The groups are shells around one centre, one inside the other: the same stretched ball of 6 dimensions in 7 sizes.
Known rows, each followed by its group:
[  4.8 -19.0   1.0   7.1  -9.2 -11.6  -3.5  -2.6  16.6  -0.2  28.3 -32.9
 -11.9] | Z238
[ 16.8 -17.8   3.2  16.5 -14.5  -9.1  11.6   0.7   1.6   4.7   8.9 -24.7
  -0.6] | Z544
[  7.8   1.3  -7.2  17.4  -0.3  14.9   0.1 -25.4  -2.8  18.6 -31.0  29.7
 -26.2] | Z36
[  4.1 -32.4   6.3  21.3 -19.3 -12.1  -7.7   5.0   2.8   8.0  24.6 -24.4
  -7.6] | Z238
[ 21.4   1.5   0.9  13.5   1.4   7.4  28.6  -6.4  -7.7  -5.3 -28.6   6.9
  -0.1] | Z99
[ -4.6  -1.3  18.1  13.9  12.7  12.4 -14.0   3.9 -10.1 -12.0  -1.9   7.6
   4.0] | Z36
[ 15.1  -2.2  -2.8   3.3   8.5   4.0  30.5  -6.7   8.7 -16.7 -17.7   0.2
 -10.3] | Z238
[ -0.7  -1.8   7.5  -0.1  13.0   3.5   5.5   5.5  -1.2 -38.4   5.2  -7.5
   3.5] | Z164
[ 17.4 -29.7   5.0  13.6 -18.0 -18.4  27.2  19.0  -5.6 -27.4  17.5 -36.7
  13.6] | Z253
[  6.6 -23.5   0.0  21.4  -3.9   3.8   8.8 -10.6  12.1  20.7 -13.7  12.6
 -29.5] | Z253
[ -0.6  12.6  -5.8  -2.8  10.8  10.0  -3.6 -14.2  -5.3 -30.8  -7.2   7.9
  -7.5] | Z477
[-10.1  -4.7  -1.9   7.5   4.6   8.1 -23.2 -15.7   5.1  -2.8   5.0   9.9
 -23.9] | Z99
[  2.2 -18.9   9.7  20.0   2.5   5.3  -3.9  -7.0  14.8  24.0  -2.2   3.8
 -23.1] | Z164
[  6.7 -24.3   4.1  25.8 -14.0  -0.9  -2.6  -3.7  -3.3  16.9  -2.0   1.7
 -13.8] | Z99
[ 10.9 -16.4  10.4   3.7   6.4  -6.7  26.0  13.1  12.0 -27.6  10.9 -26.8
   3.7] | Z99
[  5.8  16.0   9.1  -5.1  24.9  11.4  11.1  -3.2   6.1 -28.9  -6.7  -5.1
   3.4] | Z238
[  6.0  -8.3   0.3  18.4  -5.1   5.9  -4.8 -12.8  -2.2  13.1  -9.3   8.4
 -15.7] | Z164
[ -2.9  -8.7  -5.1   3.9   2.3   2.4  -1.7  -7.9   2.4 -22.5   1.8   3.0
 -16.1] | Z164
[ -8.7  -9.9  27.9   1.7  21.5  -0.4 -16.7  13.4  24.3 -11.9  38.3 -34.6
   2.0] | Z238
[ -7.9 -19.0  10.4  10.0  -8.3  -9.3 -28.7   5.8   2.4 -10.2  41.9 -32.0
  -0.3] | Z36
[ -5.0   9.6   6.9  -5.6  20.5   7.9  -9.8  -6.2  11.0 -25.0  11.3  -9.9
  -5.3] | Z477
[ -0.9 -11.9   0.1  11.2   1.1   4.9   0.9  -2.8  -5.6 -19.1  -6.0  10.2
 -10.7] | Z477
[  0.1 -17.8  21.7   6.2   7.8  -7.2   2.3  21.7   6.4 -29.3  29.6 -34.6
  13.6] | Z477
[ -4.4   6.3  22.2   4.2  19.4   7.9 -24.6  -2.2  16.5   5.5  22.8 -21.3
  -1.2] | Z544
[ 13.2 -15.6 -14.3  17.3 -15.1   0.0  11.2 -20.6   4.0  15.9 -16.3   9.3
 -28.8] | Z36
[ 22.9  -7.1  -7.5   0.6   0.5  -4.6  48.8   1.5   1.7 -37.3 -15.8 -11.5
   0.5] | Z36
[  0.3  19.3  13.8   0.2  24.9  16.0  -8.7  -7.2   2.9 -13.4  -3.8  -0.1
   2.2] | Z544
[ 19.3 -21.1   8.0  17.7  -7.0  -6.6  20.9   1.2  14.9  16.6   3.1 -22.6
  -7.7] | Z36
[  8.8 -25.6   1.3   9.3 -16.3 -16.3  12.9  13.9  -7.0 -34.0  23.2 -32.6
   9.1] | Z544
[-13.8 -27.4  16.5  15.8  -2.4  -5.0 -34.4   4.7  14.7   9.1  39.6 -22.0
 -14.1] | Z99
[ 10.5  -2.7  28.5   7.9  20.3   4.3  17.2  18.8   4.7 -19.2   4.2 -21.8
  19.5] | Z253
[  0.7 -37.4  28.3  22.9  -2.5  -9.5  -5.0  22.4  13.5   8.4  32.2 -32.6
   2.2] | Z99
[ 14.0  -5.2  14.2   5.3   7.6  -1.5  29.1  19.7 -12.6 -46.1  -1.5 -18.5
  24.9] | Z544
[ -9.6 -30.9  24.6  23.3  -4.5  -5.6 -36.4   7.3  17.7  29.0  42.0 -28.2
 -11.5] | Z544
[ -5.2  -7.6  28.7  12.2  22.1   8.9 -20.1   1.0  28.5  24.3  18.9 -15.0
 -12.1] | Z544
[ -7.7 -35.8  14.7  18.5 -10.4 -10.9 -21.0  11.6   9.1   1.1  38.2 -27.0
  -7.8] | Z238
[  8.5  18.9  -5.2  -5.9  18.2  13.1  19.3 -11.3  -5.7 -39.5 -23.1  11.0
  -1.4] | Z238
[ 18.5   5.9 -19.1  -6.9  -3.7  -3.8  33.5 -10.5  -5.9 -46.3 -11.3 -10.3
  -1.1] | Z253
[  5.2 -13.3  -6.9  17.2 -11.8   2.1  -2.3 -12.8  -6.7   2.9  -8.5   9.6
 -17.6] | Z477
[  0.9   5.6  14.3   2.1  12.8   3.9 -10.4   1.1   4.6 -14.9  16.4 -20.6
   6.5] | Z164
[  0.3 -16.0   9.5  18.0   2.7   4.6 -11.9  -9.8  18.7  27.9   5.5  -1.6
 -24.5] | Z164
[ 15.9 -21.6  11.7  23.9   0.0   4.0  28.8   7.3  -2.7   2.0 -22.1   7.5
  -3.4] | Z253
[  4.7 -20.9   3.2  22.1  -9.3   1.5   1.6  -1.1  -8.4   1.1  -6.9   7.4
 -10.0] | Z477
[ -2.9 -10.1  -2.2   9.3   3.5   6.7  -2.1  -8.7   1.1 -12.5  -6.6  12.8
 -18.9] | Z477
[  2.9 -12.5 -11.9  -2.4  -3.2  -6.3  15.2  -2.4   1.3 -43.8   6.6 -10.2
  -9.7] | Z253
[  8.4   0.8  15.9   6.6  15.8   7.0  16.2   9.4  -3.5 -26.5  -6.8  -6.1
  11.8] | Z164
[ -4.1 -27.0  25.6   3.9   8.1 -13.8  -6.1  23.1  26.3 -17.3  52.1 -53.4
   5.4] | Z36
[ -2.0 -10.9  21.1  15.4   5.1   3.0 -13.1  10.9  -5.1  -9.2  14.6 -12.5
   8.6] | Z99
[ 12.9  -6.3  16.9   0.4   9.6  -6.3  27.7  23.1  -3.2 -48.8  13.1 -34.5
  26.7] | Z253

New rows, each followed by its group:
[ 18.0   7.7   0.6   3.3   5.6   4.9  30.5   1.9 -17.1 -39.6 -20.8  -1.2
  14.7] | Z477
[  0.4 -30.8  24.6  11.9   8.8  -7.3   8.5  22.0  20.1 -11.2  26.1 -30.0
   0.3] | Z253
[  0.3   5.7  12.8  -5.8  21.0   4.2   8.2   9.9   0.8 -48.6   9.3 -16.5
  13.0] | Z544
[  1.0 -12.7  11.7  21.4   3.0   9.5  -5.3  -1.4  -5.2   6.1 -10.2  13.5
  -8.9] | Z99
[ 14.3 -24.8  11.3  11.8  -0.3  -8.0  33.2  18.3   3.4 -25.6   3.0 -20.7
   6.7] | Z238
[ -4.0 -21.3  13.5  12.0  11.6   3.0  -3.2   0.3  24.7   7.8  10.2  -5.3
 -22.0] | Z544
[ 10.4  11.4 -17.4  -5.6  -0.9   2.7  20.9  -9.5 -21.0 -57.2 -16.3   4.3
   4.3] | Z253
[  7.9  -4.7 -12.5   2.2   3.4   4.5  23.2 -11.7   1.4 -27.0 -19.7  12.3
 -17.9] | Z544
[-12.2   5.5   4.9   3.6  11.1   9.7 -36.1 -17.0  10.4   3.2  16.5  -1.6
 -18.5] | Z544
[ 18.1 -14.6   1.4  13.6  -5.9  -4.3  19.6  -5.8  14.0  12.2  -1.3 -16.7
 -12.2] | Z253
[ 14.8  -5.4  -5.3  -0.2  -3.7  -6.7  30.3   6.7 -11.7 -51.2  -1.4 -17.3
  11.9] | Z477
[ 10.4 -22.1  28.8  26.1   3.6   1.6   8.7  17.7   0.8  11.6   1.6 -12.3
   9.1] | Z253
[  7.4 -23.7  11.7  15.6 -13.7 -12.8  -0.6  14.1  -4.1 -12.2  27.5 -34.7
  10.7] | Z544
[  4.6 -20.6  19.0  26.2   3.0   6.8  -1.5   2.5   6.0  23.8  -5.6   4.5
 -11.0] | Z99
[  9.3  -1.2  15.7   0.0  16.1  -0.9  10.2   3.4  23.8  -6.8  16.6 -32.1
   0.4] | Z36
[ -1.3 -20.2  21.7   8.8  12.1  -2.6   1.7  14.8  17.9 -11.1  22.6 -24.6
  -1.1] | Z164
[ -4.2   2.6  -0.9   1.1  12.8   9.7  -5.6 -11.0   4.0 -20.5  -3.5   8.4
 -14.5] | Z164
[ -4.2 -16.9   4.3   7.3  -3.7  -6.7 -19.7  -5.5  19.1   5.0  32.4 -26.4
 -17.1] | Z477
[ 13.5   9.5  -9.7  -1.3   6.8   6.3  22.5 -13.7  -1.4 -26.5 -19.3   3.9
  -7.2] | Z164
[ -9.4 -30.6  21.1  22.5   0.7  -0.5 -24.2   6.5  14.8  19.1  24.9 -11.0
 -15.7] | Z477
[ -2.2  -3.9  -5.4  -1.0   0.8  -0.9  -0.8  -2.3  -6.4 -41.6   8.9  -6.8
  -2.8] | Z99
[ 10.2   7.9   3.7   0.1   6.4   1.9  11.2   1.5  -9.3 -35.7   0.5 -14.7
  13.4] | Z164
[  2.1   3.1  11.4   4.3   5.2   0.4 -11.7   1.9  -2.3 -17.3  19.0 -23.3
   9.8] | Z238
[ -0.5 -10.5  24.5   4.8  21.4   3.2   9.8  19.3   8.6 -29.8  11.5 -16.5
   9.5] | Z36
[ -6.6 -16.5   6.8   5.5   8.9   1.2  -1.2   4.1   8.4 -24.5  10.4  -3.9
 -11.2] | Z544
[  6.9  -1.0  -6.1  -4.4   1.0  -5.4   7.7  -6.8   9.3 -26.9  14.2 -23.7
  -5.9] | Z99
[ 10.4   0.5 -17.6  -1.3  -5.1  -0.8  18.9 -12.7  -6.9 -36.5 -10.2   0.2
  -8.9] | Z477
[ -0.9  -6.9  10.4  -3.7  16.6  -1.2   6.1   6.0  18.1 -29.6  19.0 -22.9
  -3.2] | Z238
[  2.4 -29.5   2.6  11.7 -15.6 -14.9  -1.2   8.8   2.6 -17.4  29.4 -30.1
  -2.9] | Z99
[ 11.5  14.4  -6.6  -4.7  11.3   8.1  23.7  -7.0 -10.6 -45.5 -19.7   4.5
   4.2] | Z477
[  0.2  -9.0  10.3  10.5   0.9  -1.4 -18.0  -5.1  14.3  11.7  22.9 -22.2
 -10.0] | Z164
[ -6.0 -25.9  14.0   5.3  -2.7 -13.9 -10.7  17.7   8.6 -28.4  44.9 -41.0
   5.1] | Z544
[ -4.6 -18.9  -0.1  16.1  -8.5  -0.6 -21.8 -12.2   8.7  15.1  14.3  -3.1
 -24.7] | Z477
[ 20.3 -23.2  11.5  19.4  -0.9  -2.0  39.1  12.7   0.5  -8.2 -15.6  -6.1
   2.7] | Z253
[  2.1   1.6  -2.6  11.0   2.6  11.5   0.8  -8.2 -19.2 -22.8 -20.3  21.7
  -4.5] | Z253
[-14.3  -7.9  15.7  16.9   7.7  10.8 -40.3  -8.0   6.1  17.7  14.8   4.6
 -17.2] | Z253
[-14.9 -27.9  21.4  10.1   6.3  -5.5 -23.9  15.4  14.9 -13.4  41.0 -25.8
  -5.3] | Z253
[-10.7 -19.2   6.0  10.8   3.9   2.1 -20.1  -5.8  16.1   3.0  17.1  -2.5
 -24.6] | Z477
[ -2.3   5.5   3.5   2.5   5.9   4.3 -19.0 -10.4   3.4  -9.1  14.1 -11.5
  -6.0] | Z477
[  2.2 -12.3  11.9   9.6  13.0   5.4  11.0   4.5   9.0 -12.9  -3.5   0.0
  -7.6] | Z477
[ 15.1   9.7   7.0   5.2  15.2  11.1  24.0  -2.2  -4.6 -20.3 -22.8   4.3
   5.5] | Z477
[  3.2  11.0  -2.6   8.9   8.2  16.1  -4.3 -17.7 -10.5  -7.4 -23.1  23.0
 -11.1] | Z238
[ -8.2 -29.0  16.9  15.3   8.1  -0.2 -14.4   1.6  30.7  19.4  22.7 -12.1
 -26.3] | Z253
[  7.2 -39.3  17.7  28.9 -16.1 -10.9   0.1  15.0   3.2  15.3  20.0 -23.7
  -1.6] | Z544
[ 17.4 -10.8  -8.6   2.1 -13.8 -13.2  25.6   3.3  -6.6 -37.6   9.0 -29.1
   7.6] | Z544
